The rows come from 6 hidden closed curves, with some noise, and rows from the same curve form a group. Each curve winds through 8 dimensions. The rows are also pushed far along 5 directions, which tell nothing about the answers.
Known rows, each followed by its group:
[ 11  -1  -1  -6  10 -15   0  13  18 -13   4   0   4  -1   7  -5  20  12
 -13   9  10] => (1)
[-13 -20  -5  -6   5   3   7  -7   9   8   5   1   0  -5  -6  21  -3  -8
  12   0  -8] => (5)
[-19  -7   3  -1   6  -4  -4 -22  -2  13  11  -5   0   4 -12   5   0 -10
  13 -12  -6] => (1)
[ 25   7  -7  -6 -10  -3 -10  17  -2   2 -25 -11  -9   6   4  -9  -5  12
 -14  27  -7] => (3)
[ 13 -17   7 -16  10 -22  -7  21  24  -2 -14 -18  -3  10 -15   7  10  -5
 -10   2   9] => (0)
[ 20  11   1 -10 -25  26  16   0  -8   0 -22 -16 -14   8  14  22 -21   4
   6  25  10] => (5)
[-16 -12   0 -16 -13   4  16 -10  20   9   1 -11   4   7 -12  29 -10 -15
   1  -9  14] => (0)
[  5   9   0   7 -20  16  -7   8 -12   9 -10  -4 -19  -2   8  -6 -17  -3
   5   0  -7] => (0)
[-19   1 -13   4 -26  14  17  -1 -18   7  12   0   0   2  17   4  -5 -17
  10  -7  12] => (3)
[  2   8  -7   5  -8   7   6  -2 -10   8 -15  -5  -6  -9   8  -6 -14  -1
  -5  -2   0] => (2)
[ 14   7   2   4  -1   0   0  15  -1 -12  -8   3   1   2  -1  -6  -3   8
 -15   5  14] => (2)
[  8   5  -3  -1  -1  -5   7   6  16 -14   1   3   3  -3  10  -6  14  14
 -16   8   4] => (1)
[ -4  -9   7   7  16 -17   6  16 -10   7  14 -10   4  -9  17 -28  32 -17
  17 -11  -3] => (0)
[-14 -16  -9   0  -5  14  26  -2 -18  10  -9  -7  -6  -4   2  22 -13 -25
   9 -11  -1] => (1)
[  0   9   0   3   0  -1 -28 -15  12 -10  -7  13  -7   3 -13   3  -2  19
 -14  -4  -5] => (5)
[ -7  -7   7  -7   2  -3  15   4 -12   9   2 -12   3   6   0   7  16 -23
  10 -13   6] => (0)
[  1  -3  -8   3  19 -14  10   7 -19  -7  -1  -3   9  -1  13 -10  17 -12
   2  -3   9] => (5)
[  4  -5  -4 -25  -9  -1  17  -2   9   7 -21 -25  -7   6   6  27  -6 -19
  -2  -5   7] => (3)
[-23   2  -6   3 -18  21   9 -23 -11  12  10   7  -3   4 -10  19 -20  -3
   1  -7   1] => (2)
[-13  12  -3   6  -4  -2  -8 -15   2   3  20   3   1   2   8 -17   5   6
   6  -1   5] => (1)
[-30 -16  -9 -10 -16   6  26  -9  -8  11  13  -7   6   4   5  27   1 -31
  12 -22  17] => (3)
[ 13  14 -11   8  -3  -4  -9  14 -12  -3  -2   5   8   5   5 -30  -6  13
 -11  25  -3] => (4)
[ -8 -22   1   7   4   0  -1  20 -14   3   7   2  -7  -1  -5   6   3 -18
  13 -12   4] => (3)
[-22 -16   6  13  11 -11 -12   2   8   9  27   8   8  -2 -15 -17  10  -7
  13 -11  -4] => (0)
[ 18  22 -20 -14 -20   2   8   4   7  -5 -17 -10  -5  -3  32   0  -7  10
 -16  18  19] => (5)
[ -2  -2   0   3   1  16  16  -1 -30   8  -6   0  -9  -5   4  14  -1 -13
  10  -6 -11] => (0)
[-20 -21   7   2   2   7   1 -12  12  11  15   4  -4  -5 -17  18  -8  -5
  14 -10  -7] => (5)
[-23 -11  -1  -5  -3  -1  10 -12  18  -1  28  12  16  -1  -7  11   8  -3
   0 -12  -3] => (4)
[  4   5   0  -5 -12  -2  -3   4  22  -3  -6  -7  -1   9  -4  -2  -6   9
 -12   9  11] => (0)
[-21  28   0  17 -22  25   8 -35 -11  -6  30  23  11  -3  15  -9  -3  15
   5  -6   1] => (4)
[ 11   2   0   2  12 -26   4  18  -1  -6  -6 -11  17  -3  13 -34  23  -5
  -9   0   3] => (1)
[ -9   0 -12  -2  -7  13  19  -5  -8   6   4   0   5   1   3  10 -20  -9
   5   6   8] => (2)
[ 10   9   2  -9  14 -16  11   2  13 -14  11  -5  21   5  16 -14  24   4
   2  13  11] => (2)
[  2 -11 -14 -11  -9  16  25  12 -25  11 -13 -10 -14 -13  28  32  -4 -26
  17  -5  10] => (5)
[ -4  16  -9  -5   1  -2   6 -18  -2   1  12   2  20   3  10  -7  -6   0
   7   8   8] => (0)
[-11  -4   8  -2  26 -17   2 -19  11   4  12  -3  19  -5  -9  -5   9  -6
  11 -13   5] => (2)
[ -8 -29   6 -11  13  -9   8   6  16   0   5  -3  -1  -6  -9  25  16 -12
   4 -14  -3] => (4)
[ -2 -12   6   0   1  13  13   4  -1   8 -10  -4  -5 -10  -3  18 -15 -16
  14 -10   2] => (2)
[ -8 -27  11  -3  22 -18   0  13  -4   6   7  -9   8  11 -19   2  20 -21
  15  -5  -1] => (5)
[  3 -15  19  -3  13  -9 -28  -7  23   9  -1  -2  -5   2 -30   2   0  11
   7   3 -20] => (0)
[ -1  -3  -7   5   6  -3   7   9 -17   8   2   1   4  -5   3 -11   5  -5
  -1   2  -2] => (5)
[  2 -23   8 -22  17 -24   1  10  16  -3 -13 -17   7  13 -23  27   9 -19
  -6 -16  21] => (4)
[ -4  -6   2   0 -15   7 -14  -1   7  -3  -4   1 -14  10 -15  17 -12   4
  -6  -3   7] => (3)
[  9  14   2   7  -3  -5  -4   3  14 -12   4   3   3  -7  21 -25  12  15
  -3   6  -2] => (4)
[ -6   4  -6   8   7 -13  -7   0   3 -12  15  13   6  -2   6 -21  19  10
 -13  -5 -10] => (2)
[ -3  -5  -7  13   8   4   7   6 -20   5  -2   6   5 -17  13 -10   2 -10
  14  -3 -10] => (3)
[ 22  17 -16  -5   0 -16  -2   8  -1  -6 -16 -17   1   7  22 -28   5  12
 -13  32   7] => (5)
[-25  -1  -1  23   8  -1 -12 -23  -4   5  23  11  -5  -4  -4 -25  11   9
   7  -4 -23] => (1)
[ 10  -8   6  -6  16 -10   8  18 -13  -8  -7 -10  -1   4   6   8  19 -17
   7  -8  13] => (0)
[ 12   2   1  12   2  -3 -21  15 -11   3  -5  -3 -19  -3   9 -25  -1   4
   7   7 -15] => (3)
[  8   7 -10  12   5  -7   2  19 -12 -11   7   9   1  -8  24 -30  19   5
  -6   6 -10] => (2)
[  9  -1   0 -20 -10   9  20   3   5  -8 -19  -7  -1   3   2  40  -7  -9
  -9  -9  24] => (5)
[ 12 -21  -1 -28  10 -25  16  27  20   1 -14 -28   7   9  -1  15  14 -22
  -5   2  22] => (0)
[ -6 -17  -5   2   8   2   4   6 -16   2   1  -2  -7  -5  12  12   9 -20
  25  -7  -3] => (5)
[ -5 -29  10 -13  25 -22   3   8  23  -4   6  -3   6  -2 -17  19  29  -8
  -5 -16  -2] => (1)
[  3  18 -16   5 -26  22  24  12 -15   3  -6  -1 -10  -7  28  -7  -9   0
 -10   8   9] => (3)
[-11  -3   1   2  -1   7  21   0 -22   3  15   1   7  -4  16   6  15 -18
  17 -12   8] => (4)
[-28  13  -1   9  -8   4  18 -24  15   1  33  16  28  -5   0 -18   0   3
  -5 -14  -4] => (0)
[  7 -11   7 -17  13  -9   7  -4  26  -7 -16  -9   2  -1  -9  24   4  -3
  -5  -7   2] => (2)
[  4  -6   5   9 -11  14 -11  17  -8   9   5   7 -11  -4  -1  -2  -4   3
  13   9  -8] => (5)
[ -6   2 -13 -17  -9  -4  34   0   1   8  -7 -21  13   0  21   5   4 -25
   2  -4  15] => (3)
[ -7  18  10  18 -11  23  -6 -20  -7  -6  12  17  -3  -2   1  -8 -11  14
   8  -3 -10] => (1)
[  6  -1  -4  12  20 -15 -19   3  -8  -4  -5   0  -7  -7   8 -22   9   4
   4   0  -6] => (4)
[ 29   3   3  -5   1   6 -13  11  -5  -8 -30   0  -8   5 -13  15 -21  14
 -11  17  -2] => (4)
[ -1   6  -4   6 -10  15  11  -6  -5  -1  -8   1 -11 -13  16   7  -4   2
   1  -6   4] => (2)
[-13  -8   0 -10   9 -24   6  -4  27   0  12  -6  19   5 -12  -6  22  -1
 -15  -6   6] => (1)
[  0  -8   3  10  26 -16   7  22 -26  -6  14   0   7  -4  16 -19  32 -20
  17 -13   8] => (0)
[  4   2   7  15  10  -2 -10  13 -19   2  12  12   5  -2  -5 -26  13   5
   3   5 -20] => (2)
[ 21   0   3 -11  15 -21  -1  21 -14  -7 -16 -18   2   9  10  -6  22 -12
   1   2  15] => (5)
[ 11  -4 -16  -8  -2 -19   1  26   0  -8  -6  -8   7   2  21 -15  15  -6
  -9   9   4] => (3)
[ -3  -4  -1   3   0   3  11   8 -22   6   1  -3  -8  -9  18   1  18 -15
   9 -13  -6] => (2)
[ -2   8  -1  17   1   6  -3  -3  -6  -3   3   9  -8 -15  15 -16   6   9
   1  -5  -3] => (2)
[ -6  -3  -4   6 -10  24   3  -7 -20   5   0  11 -15  -2  -2  17  -9   2
   5   4 -23] => (4)
[-17 -21  11   2  25 -19  -5 -10  -5  14  10  -5   9  -1 -19  -5  14 -19
  15 -20 -14] => (1)
[  3   7   8   5  -4   2 -27 -16  16  -9  -7   9 -11  -2 -14   6 -13  21
 -10  -9   3] => (1)
[ 20 -18   3   2   6   1 -14  28  -9   8 -29  -7 -19  -9  -8   6 -16  -8
   6   3 -11] => (4)
[ -4 -11  -5   1  32 -32 -11  -2  23 -11   7   5  16  -5  -8 -16  17   6
  -9  -3  -4] => (3)
[ 19  23 -21 -10 -22   8   2   1   9 -17 -21  -1  -4  11  15   1 -20  21
 -27  29   5] => (4)
[-12  -3   6  21  16  -3 -11  -6 -10   4  18  15   6  -7 -11 -19   9   7
   7  -4  -7] => (3)
[ 15   5   8  -7   2 -12 -30   1  14  -2  -8  -9 -15  12 -11  -2   1  15
  -6  11   3] => (1)
[  2  10   5   9  10 -11 -35 -19  22 -14   4  11  -7  -2  -9 -12  -4  26
  -7  -3  -3] => (1)
[-12  -1 -14   4   5 -13  -8  -8  13  -6  17   7   4  -5  10 -14   8   8
  -4   0  -2] => (4)
[ -3  23  -1 -13 -18   8   2 -33  15  -4  -6  -7   1  13  -3  18 -23   8
  -8   0  23] => (2)
[  7   9 -14  -2   8 -15   0   3 -13  -7  -7  -8   6   3  17 -14   4  -5
  -3   4  16] => (4)
[-15  -5  -6  -8  12 -10   8 -27  24  -6   1   4  18  -5  -8  14   1   1
  -7 -11   1] => (3)
[ 8 -8  0  3  8 -7  0 21 -4 -8 -1 -2  0  2  3 -4  4 -6  3  2 13] => (3)
[  3   8 -10  -6 -10  12  11  -8  -6  -6  -4   3  -3   5   8  14  -4   8
  -8  12  -8] => (4)
[ 11  16  12  -1 -16  16  -7 -15  25 -11  -5   4  -1   4  -3   8 -16  25
  -2  14   4] => (0)
[ 26  -9  16 -16  13 -20 -10  23  18  -5 -19 -16   3  11 -18   1   6   1
 -10   8   2] => (5)
[  2  -6  -3 -10   1   9  12   3 -10   2   0  -5  -6   0   7  25  -7 -11
  13   1  13] => (1)

New rows, each followed by its group:
[ -8   6 -16   8   0  -3  17   9 -25   5  19   2  13  -2  20 -25   7 -10
   4   7  10] => (2)
[  2  14   5  -2 -19  16  -4  -9   0  -1  -4   7  -2  12 -17  10 -18  12
 -13   5  -4] => (2)
[ -9 -16  -1 -11   4  -4 -12 -14  31  -4  -4   5  -7  -1 -19  31  -7   5
  -7 -10  -1] => (5)
[  4  -5   4  -3   6 -12 -23  -3   2   3  -5  -2 -11  -1  -4   1  12   3
   0  -8 -13] => (3)
[  3  14   5  10 -13  11 -19  -3 -18   1   1   5 -17   6   1  -7  -5   8
   2  -1  -5] => (2)
[  8  -5   7  15   0  21   1  12 -35  18 -11  -2 -17 -14   4   0 -18 -12
  27   1  -9] => (2)
[  0  16 -12  11 -17   9 -20 -13  12  -7   5  14 -11  -4   9 -12 -15  28
 -11  13  -9] => (4)
[-14  -6  11  -4  -3  -1  -9 -21   1   5   6  -2   6  10 -17  15   1  -5
  11 -11   0] => (3)
[-15 -15   8  -1   1  -4 -15  -8  14  11   8   1  -5   1 -21   7   3  -2
   3 -13 -16] => (4)
[ -6 -10  -3  -1   9   0  -2  -6  -4   1   5   4  -6 -10   6  14   6  -5
  12 -10  -1] => (5)
[ 19   8  14  -2 -11  14  -8   0  16  -9 -11  -1  -6   3  -2   8 -13  18
   3  17   3] => (0)
[ 10   4   6   1   4   5   1   2 -17  -2 -20  -6  -5   3  -3   7  -4  -7
   2  -3   6] => (4)
[ 11  -4  -3  16  15  -7  -5  25 -14  -5  -1   1  -8 -13  18 -23  10  -2
   9   2   7] => (2)
[-14   0   2  -2   1  -5  -1 -10  14  -8  19   6   5   7  -4   3  12   1
  -1  -9   2] => (2)
[  8  -3  12   4   4  -3 -42 -13  16  -3 -11   3 -22   7 -27   3 -16  23
  -4   5 -20] => (3)
[  1   7   5  -9   3 -18  12  -2  18  -7   5 -13  11   3  13 -13  25  -1
  -8  -7  14] => (0)
[ 14  -6  -2  -4  -6  -5 -22  14   2   5 -20  -5 -13   5 -11  -1  -4   8
 -11  13 -14] => (3)
[ 27  18   8   0 -12   3 -11  12  11 -10 -18  -5  -3   9  -3 -15 -12  22
 -16  22   1] => (5)
[ 19 -12   0 -13  -5  -5   3  29  -3   5 -21 -21 -15   4   8  10   7 -11
  -1   8   7] => (4)
[-16 -18   3  -7   9  -8   9  -5  12  -4  10  -1   9   4 -13  20   5 -15
   3 -18  14] => (3)
[-16  11 -14  10 -24  16  17  -5 -17   6   7  -1   1   4  15 -10  -8  -8
   4   3   8] => (5)
[ -7   8  -9   3   0  -6  13  -3   2   3  14   3  18  -4   8 -21   5   4
  -8   7   4] => (5)
[  4   3   6  -2 -16  17  17   4  -2   2 -20  -8  -9  -8   8  17 -10 -10
   0 -12  11] => (2)
[  0 -18 -11   5  12 -19   2  26 -23   3  -3  -7  13  -7  19 -16  20 -25
  18  -3   8] => (3)
[-17  -6   1  19  12  -1  -8  -3  -5  -2  21  14  -2  -9   1 -12   4  -3
  14 -16   3] => (2)
[ 11  19   5 -10  -1  -1 -17 -23  12  -6 -10  -1  -1   7  -5   6 -11  18
  -7   7  -1] => (0)
[-20   4  -9  24  -9  11  -5 -12 -14   6  13  13  -3  -4  -2 -19 -15   5
   2  -2  -2] => (1)
[ -3 -27   5  -9  17 -13  -9   0  15   0  -2 -10 -10   3 -14  24   5  -8
  10  -6   4] => (5)
[  6  -9  20   0  18 -15 -18   3  21  -6   6   6   6  -2 -17  -6  17   9
   0  -6 -15] => (4)
[  8  13 -12  -4   0 -11  10   8   0  -3   0  -9  13   6  12 -19   2   3
 -10  17  21] => (2)
[ 19  -3  16   2  12  -1 -13  16  -1  -2  -5  -3  -7   2  -3  -5   8   6
  12  13  -6] => (2)
[  8 -13  -1  -1  21 -12  -2  17  -7   1   2  -4  -5 -11  14  -4  13 -12
  17  -3  -6] => (1)
[ -1   1   8   8  20 -25 -18  -8  27  -5   7   3  15  -6  -9 -29  14  15
  -6  -2  -2] => (4)
[  6  -2   6  -1  11 -19 -10  14  23 -10  17   4  15  -1   4 -20  20   9
   2   6   7] => (5)
[ 19  -4 -11 -11   0  -2   3  20 -10   1 -19 -11 -14  -9  22  13   2  -7
   2   7  10] => (5)
[ 13 -15  13   6  22 -10  -4  25 -13   1  -2  -9  -3  -3   7 -13  25 -11
  22   4  -6] => (0)
[ -6  -6  10  -4   4  11  16 -11  -8  14  -8 -12  -5  -1  -9  20  -8 -16
  14 -11   3] => (3)
[ -6  -3  -1  15 -11  13 -22  -5  -9  -3   8  20 -14  -3  -7   4  -8  14
   0  -2 -16] => (3)
[ -6 -14   7   7   4   6 -26  -2 -18  12  -2  11 -10   7 -35  13 -16  -1
   5  -5 -18] => (4)
[-15 -20  -1 -13  17  -9  11  -4   5   7  19  -5   5   4  -6  19   9 -19
  17  -7   3] => (1)
[ -1  -3  10  10  -2   9 -30 -12   5  -1  -8  10 -22  -5 -18  14 -18  13
   1 -13  -6] => (1)
[  4   4  -8 -10 -12  10  28  -2   3  -1 -10 -13  -3  -9  27  12  -4  -9
   3   1   8] => (0)
[  4  12  10 -11  -9   8 -11 -22  32  -5   0   8  -3   1 -11  17  -7  24
 -11   4  -9] => (1)
[ -4   9   0   8 -14  17 -13 -18   3  -3  -5   9 -16  -6  -1  13 -23  11
  -1  -9   2] => (1)
[  1  20   2   6  -5  13  -5 -24  -3  -6  -5  10  -6   3  -4   1  -8  21
 -11   5 -10] => (0)
[ 11 -13  15  -2  21 -14 -14  10  18  -2 -11  -6   0   0 -21   3  -3  -1
   2  -5   3] => (2)
[ -8 -17  -5  -2  17 -14   4  12 -17  10   9   0  15   2  -9  -4   8 -19
   7  -3  -4] => (4)
[ -2   1  10  12  14 -12 -27 -10   9   6  -3   3  -4  -6 -18 -21   1  13
  -6  -7 -17] => (2)
[ -2  14 -14   8 -17  19   0  -6 -14  -7   2  15  -4   2   9   0 -20   9
  -5   9  -7] => (4)
[ -9 -10 -18   4  11 -10  24  13 -30  15  11 -12  10  -7  27 -23  18 -26
  21   7  -2] => (5)
[  9  18  -2  20  -8   8 -18   2 -21   5  -3   2 -12   0  10 -34 -12  13
   5  17 -12] => (1)
[  8   5   5 -13  -3  -2 -12 -17  13   0 -22  -7  -6   2  -7  17  -3   8
  -8  -2  -5] => (3)
[-18  -2 -12 -14 -11   0  23 -16  10   4  -4 -13   2   0   7  22  -9 -20
  -4 -19  21] => (2)
[ -8 -10 -12 -14   6 -14   5  -4  26  -7   1  -3   5  -3   3  16   5  -4
  -9  -8  13] => (5)
[ -2   2 -17 -15 -20  -2  26  11  -6  -3  -3 -16   7   8  25   7   2 -19
  -2   4  28] => (3)
[ -2  -5  12 -19  10 -14  12 -10  29  -8   6  -3  23   4  -9  14  16  -1
  -6  -9   3] => (4)
[ 24   9  -2  -2   4  -6   6  31  -6  -4   4  -1   7 -10  30 -24  17   3
   3  17   1] => (1)
[-12 -15   4 -14   5 -10  13  -7  23   0  -2 -12   1   2  -9  20  10 -13
  -5 -18   5] => (0)
[-13 -12 -14  -1   2   2  23   1 -19  16   7  -9   5  -5  15   0   5 -22
  19   6  -6] => (5)
[ 11  13 -17 -18 -21  -6   7   1  19 -17 -14  -7   7  10  19   6  -3   7
 -22  13  13] => (3)
[ 16   0  -2 -15  -6  10   2   1   6  -1 -19  -9 -17  -2   9  26 -13   1
   2   6  -2] => (1)
[  4  11 -11  19  -6  10   8  14 -20   5  13   6   1 -19  36 -35  -4   1
  16  12  -5] => (0)
[-14 -11  -3 -12   3   3   9 -15   5   8   5  -2   4   7 -18  28 -16 -11
   5  -4   3] => (2)
[  1  -8  -3  -3   6 -15 -17   2   6  -9   5   5  -1   2  -2   1  12   7
  -7  -2  -5] => (3)
[-10  19  -5   3  -1  -2   5 -30  12 -13  -2   2  11   5   0  -6  -1  11
 -15  -4  13] => (4)
[ 11   0  -1  16  -4  10  -7  19  -6  -7  -2   8 -16 -11  15 -12   2  12
   2   9  -6] => (4)
[  9 -18  -7  -9  16 -24   4  28 -10  10  -6 -15   8  -2   6 -13  21 -18
   3   6  -6] => (3)
[ -3   1  -6 -10 -14  10  19  -9  19  -9  -4  -2  -2  -3  11  23  -2   4
  -9  -1  10] => (4)
[-15 -20   9  12  30 -14  -3   0   3   2  19  11   8 -15  -7 -11  22 -10
  15 -21 -18] => (2)
[ 14  20  -6  -8 -20  11  -2 -14  16  -3 -27 -15 -18   0  15   8 -22  13
  -9  12  12] => (2)
[  9   4  -5  -7   8  -3   9   6 -21   6  -2  -9   6  -3  20  -4   2 -16
  17   4   3] => (0)
[  3 -11  10   8  -4  10 -15  12 -11   3  -5   2 -26  -6   2   8   2  -5
  15 -11 -10] => (4)
[-10 -26  19   0  29 -14   1   2   9   3  20   0  14  -6 -10   4  23 -16
  27 -16  -5] => (0)
[ 22 -13  -3 -16  18 -15  -2  20 -13   3 -23 -23 -11   7   4  12  11 -13
   7  14   8] => (0)
[-17  -8 -13  -2   1  -5  13 -15  -3   1   4  -2  19  -2   9   5  -1 -13
  12  -3   6] => (3)
[  3   6  -8 -20 -13   1  37  -2   3   6  -8 -27   7  -2  34   7   7 -18
   7   5  16] => (0)
[ 14  12  -7 -10 -33  19   7   6  -1   5 -22 -11 -13   5  12  11 -21   3
  -8  16   0] => (4)
[-25 -15 -14 -10   4  -8  24  -7  -8   9  15  -7  13   1  11  13  18 -27
  14 -11  14] => (5)
[  0   4   5  17  -9   7 -31   0  -8  -4  -1  12 -19  -4   1  -8  -2  11
   4  -8  -7] => (3)
[ -5   6 -13  -5  -6   9  22   1 -21   8   8  -1  17   2  13   2 -10 -16
  13   6  13] => (0)
[-10  -9  -2  24   6   8 -29  -4 -10  13  13  18 -20 -13 -11 -13 -13  11
  13   1 -27] => (1)
[  4   6  -5 -10 -14   8  16   9  -9   5  -3  -8   5   0  16  10 -12 -16
   8  -3  24] => (1)
